The rows come from 4 hidden closed curves, with some noise, and rows from the same curve form a group. Each curve winds through 4 dimensions. The rows are also pushed far along 3 directions, which tell nothing about the answers.
In the rows, zero is written as 128.
Known rows, each followed by its group:
[140 108 126 154 116 144 138 150 156 126 160 138 114 124 113 141 137] | P
[125 113 135 108 143 124 137 137 121 112 105 156 145 145 132 135 118] | H
[131 122 110 120 144 120 104 110 116 142 111 111 124 134 120 131 128] | H
[ 90  86 135 105 137 139  97 179 165 119 136 194 124 154 124 125 126] | W
[ 78 140 175 119 167 124 108 129 134 103 122 123 152 143 134 117 126] | H
[111 131 153 134 173 117 105 111 125  84 111  89 155 141 106 107 133] | W
[107 107 122 124 116 137 104 150 149 129 124 153 114 135 120 115 143] | P
[148 116 142 164 109 141 146 147 146 134 150 134 113 108 138 131 148] | W
[134  96 128 130 131 132 142 153 141  92 134 154 125 141 111 125 124] | V
[ 95 150 146 136 143 130 102 110 131 112 126  87 132 126 117 106 142] | H
[114 109 147 138  92 148 144 172 154 138 145 179 111 117 148 126 145] | H
[115  91 152 131 119 149 146 176 155  95 127 186 126 139 135 125 140] | H
[ 99  79 141 123 116 137 107 194 173 144 155 210 106 142 138 126 134] | V
[141 150 135 119 126 123 141 123 124 123 142 127 130 126 142 123 116] | P
[115 125 161 120 154 126 139 139 129 101 115 143 159 140 137 131 120] | W
[ 93 155 179  92 164 103 149 140 117 143 130 166 183 148 162 163  83] | P
[137  96 119 119 142 126 117 138 128 133 115 150 120 143 129 136 131] | H
[ 86 143 159 109 148 115 115 137 128 149 130 149 148 135 151 135 113] | H
[121 135 150 103 145 120 146 131 117 110 107 149 158 145 146 135 112] | P
[161  98  98 125 126 153 130 138 141 125 121 152 124 132 123 147 135] | V
[105 111 126 128 117 136 122 150 144 149 129 154 130 132 121 145 132] | P
[ 81 116 186 111 158 123 124 164 144 120 123 179 156 156 149 141 123] | P
[162 131 108 105 104 118 168 144 112 191 132 185 136 115 172 171  96] | V
[146 121 118 109 127 112 141 137 116 149 123 161 136 133 143 142 105] | V
[146 109 140 150 144 135 132 135 138  97 128 120 130 130 118 122 143] | W
[ 75 174 145  85 168  99  84  93 103 153 103 102 162 143 143 123 104] | W
[119 121 110 116 127 139 110 134 142 146 132 144 127 129 126 138 127] | V
[139  76 124 151 118 134 111 166 160 107 147 153  87 138 108 104 152] | V
[135 118 136 132 163 125 114 114 122 116 118 108 131 141 123 131 134] | H
[193 108  79 165  78 155 173 140 148 129 172 130  96 101 103 148 131] | P
[ 92 141 160  88 117 129 154 162 127 162 126 208 153 135 184 158 101] | W
[140 156  96 129  95 139 134 103 116 164 131 107 113 103 136 137 132] | W
[117 141 152 150 137 118 114 125 134 140 140 104 135 115 129 118 136] | W
[147 139 134 131 151 121 136  97 105  95 106  90 139 135 122 121 128] | V
[152 158 115 134 141 121 142  92 112 119 137  77 144 123 111 138 113] | P
[197 111  67 178  81 158 145 124 153 111 175  90  77  98  84 121 151] | P
[133 101 138 136 127 121 130 154 138 111 137 152 113 138 123 115 129] | V
[109 116 122 104 134 121 115 139 126 142 114 158 135 141 133 134 117] | H
[ 93 156 171 129 137 112 137 134 127 143 133 134 164 117 147 133 114] | W
[ 91 153 138 106 157 103  99 107 112 129 117 104 145 141 122 115 111] | V

New rows, each followed by its group:
[139 161 123 109 148 116 119  87  98 152 101  98 148 128 148 141 121] | V
[111 125 114 123 136 128 106 120 130 121 114 113 136 137 101 127 132] | P
[115 124 148 113 143 137 148 143 131 111 123 159 153 138 142 149 112] | V
[125 135 126 136 151 126 101 112 139 100 143  86 128 138  97 113 132] | P
[153  74 114 169 115 144 110 148 158  83 146 118  75 132  86  91 168] | V
[ 92 133 144 108 168 134  85 105 126  80  91  98 138 157 115 101 145] | W
[136 123 107 139  95 147 154 138 136 121 137 139 121 110 120 131 128] | H
[117 131 144 123 122 144 150 145 137 133 138 157 137 124 147 149 121] | V
[135 129 103 135  84 144 148 134 130 139 129 138 113 107 129 127 135] | H
[121 106 133 141 170 121  81 124 143  98 127  96 127 143  93 102 143] | W
[141 129 125 126 135 135 116 118 127 139 119 121 123 128 139 133 140] | V
[115 134 134 132 118 118 133 135 128 136 144 132 120 123 128 124 117] | V
[143 160 125  86 132  89 168 115  84 175 112 155 168 128 169 161  73] | V
[175 114 102 170 118 134 131 100 121  89 130  65  91 119  88 100 159] | V
[133  96  93 157 130 164  84 113 155  64 118  73  94 134  65  87 177] | W
[106 158 126 115 162 130  87  81 115 122 103  70 144 134 117 120 137] | V
[155 122 121 119 115 124 184 152 117 176 147 186 142 116 163 182  89] | H
[160 109  76 172  70 158 127 129 149 151 150 109  78  97 102 126 166] | P
[103 159 150 122 118 129 150 125 120 126 128 132 150 115 145 131 118] | H
[132  73 119 119 131 135 123 176 155 109 133 189 119 150 116 128 123] | V
[ 83 116 173 125 149 139 113 151 149  78 119 144 141 149 126 105 142] | H
[111 109 147  90 160 112 129 144 116 128  98 178 157 157 148 145 105] | H
[136 107 160 142 131 136 148 160 144 119 138 164 131 129 147 136 134] | W
[177 102 115 162  81 156 153 157 159 114 168 146  82 108 127 117 155] | P
[109 122 156 133 151 135 104 130 138 105 123 117 124 140 128 112 149] | V
[136 117 114 133 136 117 102 119 127 121 125 109 109 134 110 107 137] | V
[115 135 128 137  95 144 138 134 134 125 130 132 119 112 128 117 142] | H
[117 107 136 111 143 120 115 149 130 152 121 169 130 143 146 144 120] | H
[162 119  98 127 119 126 144 129 123 156 139 141 123 119 134 149 113] | W
[108 111 132 113 165 116  82 123 125 125 106 125 128 152 120 120 133] | H
[117 154 125 104 154 107 131 105 103 148 121 117 160 131 133 151  91] | H
[113 146 155 130 151 122 117 107 118 112 116  96 134 134 132 115 137] | V
[151 139 127 135 117 137 147 120 120 148 132 126 123 114 151 143 135] | V
[168 130  89 177  86 148 153 107 129 118 157  77  87  93  95 120 147] | V
[100 130 139 104 159 138 110 128 135 115 110 138 154 146 131 138 122] | V
[ 96 150 190  97 160 109 138 140 116 122 112 162 168 150 170 135 109] | P
[132 148 124 137 117 131 119  95 110 131 102  86 121 119 132 112 154] | P
[140  58  95 152  84 176 121 187 186 109 157 183  78 127 100 123 160] | W
[ 82  97 180 109 163 125 121 183 155 126 143 205 148 156 151 145 110] | H
[109 133 124 123 135 142  95 109 132 107 110  99 118 134 117 107 153] | W
[ 88  73 169 120 156 147 118 188 171  68 133 193 134 165 119 120 133] | V
[103 143 146  98 148 109 143 140 118 163 136 169 164 134 157 164  81] | H
[117 110 160 129 172 117 111 142 140  99 124 134 148 147 120 120 128] | W
[122 117 153 144  96 135 173 183 155 151 161 195 139 108 152 152 116] | W
[119 103 104 130 108 140 118 150 149 133 136 152 114 125 112 126 130] | H
[142 137 107 121 121 123 118 115 120 165 126 122 122 119 139 135 127] | V
[172 113 110 130 112 129 165 138 113 172 132 162 119 117 155 168 117] | H
[117 117 150 136 164 127  88 110 124 100 102  94 120 145 120 105 158] | H
[143 160 134 136 132 108 156 111 107 155 134 109 159 104 141 147 104] | W
[141 132 131 139 135 133 109 114 136  89 134  91 109 131 115  94 148] | P
[194 113  88 182 120 140 131 101 131 108 141  60  99 102  89 118 158] | W
[ 77 172 143  82 186 101  70  81 102 137  89  85 169 151 132 119 113] | V
[135  70 109 165 100 166 115 158 166 110 130 139  91 128  93 123 176] | P
[156 102 109 153 120 145 144 130 137  84 135 111 112 127  94 120 137] | V
[ 92 151 173 107 200 104  87  89 104  82  85  77 159 162 125 100 131] | V
[146 139 140 141 130 134 134 113 124 105 126 101 120 126 132 115 147] | P
[147 148 111 135 117 124 135 101 107 165 129 100 119 107 138 141 127] | H
[141 121 125 124 117 130 155 155 145 129 158 164 134 130 129 148 104] | P
[169 140  83 117  95 142 170 114 108 158 126 139 124 109 144 160 111] | W
